All rows are made from the same 9 directions, up to rounding. Whole rows:
[[-35 -10  25  38  33  -7  64 -10  32 -31 -57  20  37 -42  -3  31 -12  15
   -1  16 -13 -61  15  33]
 [ 16  17  -1  -7   4 -34  21   9 -51   5 -13  21  38  -1 -30  46  19   9
   11 -26 -22  57 -18 -46]
 [ 16  32 -20  46 -11   3 -41  15  -1 -25   5   9   4  12  36 -56 -10 -12
  -38  15  34 -45   6  21]
 [ 42  17  14  47  25 -22 -20  46  44  -2  22   7 -30  11 -42  19  -4 -11
   -5 -28  48 -21  11 -30]
 [ 34   6   4  23 -31   0 -41 -14 -49 -22  43 -20   6  57 -18  10 -17  14
  -21 -34  18  30  26  -9]
 [-24   5  -8 -40  10  -3  19 -22  -9  15  -5  -1  14 -13  18   4  27  -5
   14  18 -19  21 -14   9]
 [ 41  -3 -17  -4  35 -51 -21  -8 -17  10  28   8  24   3 -13  24 -10   0
   -5 -16 -16 -15 -55 -10]
 [ -6 -49   0 -28 -30  32  -2   2  -3  26  11 -11 -25   9  -7 -11 -25   9
   15  -8 -18  17  -1  -5]
 [-32  17 -17 -16 -46  50  -1  45  14  18 -36  13 -39 -21  40 -76  23 -21
    6  31  13  23  16 -12]
 [ 24  22 -35  14  11  -7 -17  47  -5  56  53  26  17  41   4 -44  27 -35
  -11   1  64   7 -15  -5]
 [ 11 -49   3  35  -1  19  31  -5 -21  30   7  -9  37  42 -41  -4 -46   7
  -17 -15   5  -1  12  28]
 [  2 -40 -13 -25  17   3  24 -10  -4  51  -3 -10  13   2 -18  -9 -16  -8
    7   5 -27  13 -33  13]]

Rows cut short, each followed by the rest of it:
[ -2 -26   6   0  -2   8   3  11  17   9  15   5 -11   2  -8   6 -12   6
  10  -7]  [  6 -17   2  -1]
[-20 -24 -15   7   5   8  24 -35 -34  13  23   6  65  29  22 -13 -10   6
 -15  15]  [  5 -25  -1  56]
[-18 -36  -4  16 -12  32  31  -1 -10  24  -2   2  28  21  -2 -26 -24   2
  -9   8]  [  8 -10  16  34]
[  3 -35  20  15  26  17   2 -29  55   1   5 -43 -30   7 -22   0 -37  -2
  -9   6]  [  3 -44  16  44]
[ -1 -22  26  52  28   0  56   7  27  -6 -54   1  20 -16 -48  25 -34   7
  -8  -6]  [ -9 -26  17  13]
[  8  28 -32 -31 -20  -4 -64  -4 -17  -4  43   2 -17   8  56 -42  22 -11
  -7  15]  [ 11  -4 -24   0]
[ -7 -14  -2  11  -8 -16  41  35 -25  -7 -61  50  35 -45  -9  18 -14  19
  12  -8]  [-43  -3 -28 -35]
[  1   7   7  -8 -19 -11 -29   7   5 -42 -12  13 -28 -32  20  14  -5  18
   9  -6]  [-22 -19  -8 -28]
[-15 -15  -2  -2  -3  22   3 -24  -1  10  25 -15  11  26  14 -17  -4  -2
  -8  12]  [ 16 -10  18  39]
[-38 -47   6  -1  22  18  56   1  30  34  10  18  26  -2  -1   7  -5   2
  17  13]  [ 13 -41   6  38]
[-32 -14  12 -35  36 -10  50  -9  27  25  -3  10  10 -24  -9  42  30  -1
  34   8]  [-10   3  -9   3]
[-24 -12  23  -3 -17  28  37  21  19   6 -33   2 -22 -14 -23  13   5   5
  21  -6]  [ -2  30  33 -20]
[-33  -2  17  -7 -41  17   5  25  -6 -26  16  35  -8  -4  20  25  21  24
  27 -14]  [ 19   2  36 -28]
[ 24  12 -18 -11  -3 -21 -24  30 -16  20  29  22  -1   8  -1  -2  15  -7
   7 -15]  [ 11  17 -27 -35]
[ 22  24  13  10  15 -29 -22 -65 -30 -54  -8 -41  17   7  -8  35 -13  15
 -25  -8]  [-32   6   2  17]
[ -7 -44  -4   2 -29  14  14  13 -23   1 -22  22  14 -12   1  -7 -37  22
   5  -7]  [-33 -12 -13  -7]
[ -7 -25  26  65  -8  20  40 -16 -18 -27 -21  -7  44  29 -31  16 -42  22
 -25 -13]  [ 10 -18  51  35]
[-14  -9  17 -26  16  -8  20 -21   4   6  27  -6   5   8 -14  50  21   9
  24 -11]  [ 2 17 10 -1]
[ -1   2  -4  11  -3   0   3 -13 -19  -9  -6  -1  22   6   6  -6  -7   4
 -12   4]  [-5 -4  1 14]
[  6 -23  10  27 -16  34   3  42  45  12 -31  -7 -48  -9 -24 -33 -32  -8
  -2  -1]  [ 10 -12  18 -10]
[-12  11  18   8  26 -31  18  -7  16 -37 -14  22  16 -34   4  50  11  16
  11  -2]  [-10 -37  -3  -4]
[-16  36 -16 -32  -8 -36 -41  -9 -27 -39  53  43  21 -12  71  22  46  16
  15   4]  [ 10 -31 -22 -11]
[ -6  -6  10 -17  -4   9 -26   5  34   1  52  -5 -40  13  10   9  13   0
  17  -6]  [ 33 -16  17  -2]
[-18  23  17 -14 -21 -11 -29 -56 -33 -73  24 -10  11   4  40  41  14  32
  -1  -4]  [-11  -8  25  12]
[  1  15 -15   3 -19  12   8  41  -8  18 -41  17  -7 -18   1 -38   7 -15
  -1   8]  [ -5  29  -9 -27]
[  3   0  11 -24   6  -8 -23 -24  10  -8  42 -19 -21  13   0  29  11   5
  12 -10]  [ 7  3  6 -1]
[ -4  18   2  41  25 -17  25   5  12 -24 -45  19  30 -28   5  -2  -6  -1
 -17  15]  [ -3 -43  -4  16]
[-17 -12  21 -42   6   3 -13 -40  22  -9  46 -28 -30   9   5  41  17  10
  24  -5]  [ 2  3 17 10]
[ 27  -5 -17 -35  17 -35 -37 -36 -29   7  48 -12  12  15   6  20   0   4
   1 -10]  [-22   4 -45   0]
[-44  10  34 -32  16 -14  39 -29  16 -38 -24   6   1 -43   6  73  36  23
  35   2]  [-26   4  18  -9]
[-15   1 -17 -21 -45  31 -10  16 -32  21  22  10   0  24  25 -35  18  -4
   5   3]  [17 38 13 -9]
[ 26   7  -7  32  19 -23  22  16 -23  12 -24  13  38   4 -34   7 -10  -5
 -15 -12]  [ -5  13 -16 -12]
[ -6 -21 -17 -20 -17   8 -11  17 -10  24  35  23   3   9  21 -16   2   2
  12  -1]  [  8  -8 -16  -5]
[ -1  31  10  32   3 -26 -16   3 -10 -45  45  31  28  17  20  37  22  16
  -4 -15]  [ 45 -37  25  -1]
[ -9 -34  23 -19  14 -18   5   9  36 -12  25  22 -21 -25  -9  61  -4  25
  37 -21]  [ -8 -40  -9 -22]
[-20  14  -2   2 -24  15  -9 -11 -25 -14  37   8  20  30  30  -5  21   7
  -4   2]  [33  3 32 16]
[-10  -1  -9  20  -4  20  40  17 -21  37  -9   9  37  27 -15 -24   7 -13
  -9   5]  [24 30 18 12]
[ 15  -9 -25   1  32 -11   6   3  10  39 -10  -2  14  -6  -2 -33 -12 -23
 -13  18]  [ -9 -18 -42  20]
[-29   1  16 -14  -7  21  12  12  35  -1   3   4 -30 -11   8   7  23  -1
  22   6]  [19  0 28 -5]
[-24 -11 -15 -42 -30  25   6  -2 -21  19 -17   1  -5 -12  25 -29   8  -1
  12  17]  [-27  32 -11  -3]
[  6 -33   2  18   0  24 -27  -8  38   5  40 -22 -27  25   6 -30 -36  -3
 -14   5]  [ 28 -56  13  40]
[ 41 -33 -11   5  40 -22 -21  -2  33  29  16 -17 -17  -1 -25  -8 -41 -12
  -9  -4]  [-13 -42 -48  11]
[ 22 -12   6   3  -2   8 -36 -32   8 -10  21 -45 -29  23 -10  -8 -29   0
 -17  -5]  [-3 -6  8 20]
[ 20  16   8  16  28 -18  15 -20  -9   4  -7 -24  18  17 -38  24   3  -8
 -12 -10]  [ 1 30  6  3]
[-38 -22  37 -19  -3  20  16 -57  22 -41  -8 -33 -17 -12   7  40  -8  26
  13   6]  [-23 -16  38  32]
[-24 -12  38  19   6   2  28  -1  30 -32   6  10  -2  -6 -15  56   2  23
  18 -15]  [ 17 -28  42   1]
[ 71 -17 -16  19  26 -27 -48  10   4  35  53 -22 -14  41 -43  -8 -36 -16
 -20 -28]  [ 16  -8 -36  -8]
[ -3 -24  -1 -15  -4  18   6  15  20  32   6  -5 -24   2 -11 -12  -5  -7
  13   0]  [ 3  9 -1 -5]
[-11  -5 -11  -6  -2   1  -1  -4 -12  10  33  14  23  16  21  -6   9   1
   1   5]  [ 17 -14  -2  16]
[  7  17  -1 -21  25 -22   5 -52 -36  10  33 -28  36  35 -13  33  25  -4
  -4  -6]  [-1 44 -1 17]
[ 32 -24 -27   5  22 -20 -24  37  13  49  65  27   6  24  -4 -16 -10 -14
   1 -11]  [ 35 -39 -42  -4]
[ -3  31  -5  55 -33   8  -7  16 -35 -47 -28  26  33   4  28 -30  -9  10
 -31   5]  [ 17 -20  26   6]
[-22  11   7  20 -26  18  -5  43  17 -12  32  38  -9  11  25  -6  23   4
  10  -4]  [ 58 -26  39 -11]
[  6 -15  10   3  56 -14  26  -5  57  25 -15 -16 -13 -20 -31  15  -8 -16
   5   8]  [ -5 -26 -17  16]
[-13   2   4 -22  -5  15   7   1  11  13  -5 -10 -20  -4  -1  -3  15  -7
  12   6]  [ 0 26  9 -5]
[  9  22  -9  -6   2 -19  -6  -5 -24  -8 -17   3  13 -11   5   3  10  -2
  -5   1]  [-19  19 -18 -13]
[ -8  61  17  37  15 -49  20  -8 -33 -72 -30  37  58 -24  10  61  33  22
  -7  -9]  [ -1 -10  14 -16]
[-27   8  -3  42   7   3  33  -5 -11 -20 -16  29  58  -1  28 -12   0   6
 -19  20]  [ 18 -48  16  42]
[ -9 -27 -15 -20  22   6  36  17  15  61  -6  10  10  -7 -12 -17   3 -18
  13  12]  [ -5   7 -28   6]
[-10 -19  -9 -51  11  16 -14   1  44  46  38 -17 -47   1  11 -19  17 -21
  23  15]  [ 12   2 -14   7]
